The rows of a group lie close to one hidden flat surface of 6 dimensions, which may be shifted away from zero. Surfaces can cross.
In the rows, 128 means zero.
Known rows, each followed by its group:
[ 95 115 123 158 150 143  63 136 100 131 158 173 140  95 127]
M
[147 110  99 119 145 136 126 143 126 133 136 112 115 103 151]
D
[205  86 122 170 159 133 153 135 153 120  97 100 118  84 112]
D
[151  93 111 139 137  98 135 164 125 115 130 117 131 109  79]
D
[109 108 133 101 122  91 163 130 121  76 156 103 132 120 110]
D
[118 162 131  94 131 153 127 162 141 137 135 108 111 155 182]
D
[150 106 149 197 165 110 164  62 135 111 127 137 151 116 115]
V
[187 116  94  40 105  92 199  84 153 160  98  80 116 153 158]
V
[160  94  90 111 108 125 109 161 127 146  99 121 114  92  98]
M
[150 123 161 157 138 138 144 141 151 106 116 120 135 125 114]
J
[129 122 149 103 160 109 145 117 145 133 150 124 161 153 142]
V
[ 82 153 127 104 110 143 116 139 111 114 151 122 107 135 166]
D
[154 109 172 184 190 111 141 167 158 108 136 128 165 137  90]
V
[170  77 117 178 113 141 138 107 122  91 101 123 106  43  79]
J
[159 132  99 137 187 152  98 145 146 203 119 127 136 153 186]
J
[108 137  90 129 130 160  83 153 103 147 135 136 101 103 160]
D
[156 140 132  64  81 132 165 102 150 133  97  98 112 139 139]
M
[147 101  83 166 130 124 120 111 105 134 108 135 116  86 105]
V
[145 105  55  91 142 108 123 101 109 189 129 128 117 118 155]
J
[152 180 121 184  63 131 163 147 123  93  76 103  95 158  58]
M
[140 134  96  77  82 120 136 144 123 140 104 102 107 132 120]
V
[153 155 102 107 132 143 147 101 137 169 109 113 115 156 186]
J
[ 90 143 197 103 172 150 131  79 162 138 166 148 164 161 209]
V
[146  68 101  90 180  71 126 168 134 162 156 126 164 131 110]
J
[ 91 190  78 126  60 158 123  75  90 137 109 134  74 140 167]
J
[124 128 171  90 155 110 128 192 157 123 148 115 159 174 124]
V
[113 102 138  91 115  71 194 163 131  47 158  79 129 122  95]
D
[153 195 166 224 117 155 182  92 145  99  86 118 123 175 118]
M
[135 154 152  81 120  84 188 122 146 127 126 101 152 202 118]
M
[139 105 124  88 134 103 119 158 131 140 131 124 140 129 117]
M
[119 139 126 159 121 164 114  82 117 133 118 151 113 107 144]
M
[151  73 100 117 161 106 129  89 129 154 136 132 142  88 144]
J

New rows. What belongs after each?
[226  51 140 155 199 112 153 160 177 137 108  99 153  93 102]
J
[136  93 112  91 144  78 160 155 130 117 147 107 141 127 112]
D
[ 74 133 121 107 114 142 121  68 101 116 157 146 114 110 179]
D
[187  80 101 115 163 110 149 121 144 157 112 108 135 104 134]
J
[134 118 161 176 157 118 144 122 138 103 135 132 147 131 106]
V
[166 131 144  87 125 142 167  64 162 156 111 112 130 136 177]
M
[132  89  89 145 145 123 111  88 110 137 135 150 122  76 138]
D
[124  98  48 123 153 126  63 169  92 182 141 148 119  92 141]
D
[177 121 123 154 101 150 172  97 136 104  83 101  98  95 115]
J
[116 118 124 106 130 113 144 133 119 106 148 113 124 119 135]
D
[117 156 183 150 101 108 185 117 146  62 121 109 136 172  88]
V
[176 112 149 100 134 118 154 174 164 128 105  96 139 138 105]
M
[119 136 171 133 156 135 137 101 147 121 141 134 151 143 154]
V
[129 163 114 123  64 118 154 118 115 117  95 116 102 150  98]
M
[190  95 153 161 195  97 177 157 167 124 126 104 165 145  92]
V
[177 130 151 209 168 157 144 135 153 127  97 124 133 124 125]
M
[ 93 125 181 175 168 107 128 125 132  98 167 154 168 142 106]
V
[129 151 135 176  82 135 168  75 115  82 103 123 104 118 102]
V
[151 131 119  91 122 102 169 128 145 132 116  95 127 156 134]
J
[138 134  64  82  87 108 163  73 112 149 110 109  97 124 151]
J
[184 145 133 173 118 127 146 243 146 100  83  82 112 149  51]
J
[ 58 159 151 142  90 120 106 105  95  94 155 165 140 149 100]
D
[119 109 144 155 189 147  86 138 139 151 152 159 157 122 151]
J
[ 79 128 112 126 121 125  96  65  91 138 156 176 128 112 149]
D
[138 148 151 127 145 147 126 119 153 159 119 133 143 160 157]
D
[123 135 129 104 139 152 131  84 135 142 140 127 120 125 198]
D
[205  91 144 129 132 182 124 160 171 134  79 103 106  68 128]
M
[128  87 116 124 158  85 125  68 118 155 144 160 167 127 113]
D
[ 99 121  94  95 128 145 127 108 110 124 159 109  96  94 194]
D
[106 154 156 132  93 149 163 166 130  48 131  84  96 120 119]
D
[134 106 157 118 148  92 159  76 142 131 139 136 169 149 119]
D
[150 154 201  87 138 153 148 213 187 118 115  83 137 175 144]
V
[109 124 156 109 143  92 138  73 137 141 150 155 168 167 129]
D
[131  63  78  92 168 142  69  49 111 201 146 170 130  63 205]
M
[135 112 124 120 142  97 149 110 133 130 131 124 139 134 119]
V
[169 122  92 166  95 109 155 148 121 106  85 103 102 105  58]
V
[119 105 105 161 123 120 106 145 101 109 131 142 119  92  89]
D
[174 123 151 124 110 160 145 133 160 123  88  99 109 113 125]
M
[115 147 126 120 139 131 104 148 126 156 133 141 138 154 144]
D
[ 98 149 127  82 136 139 122 106 129 151 157 128 132 151 195]
D
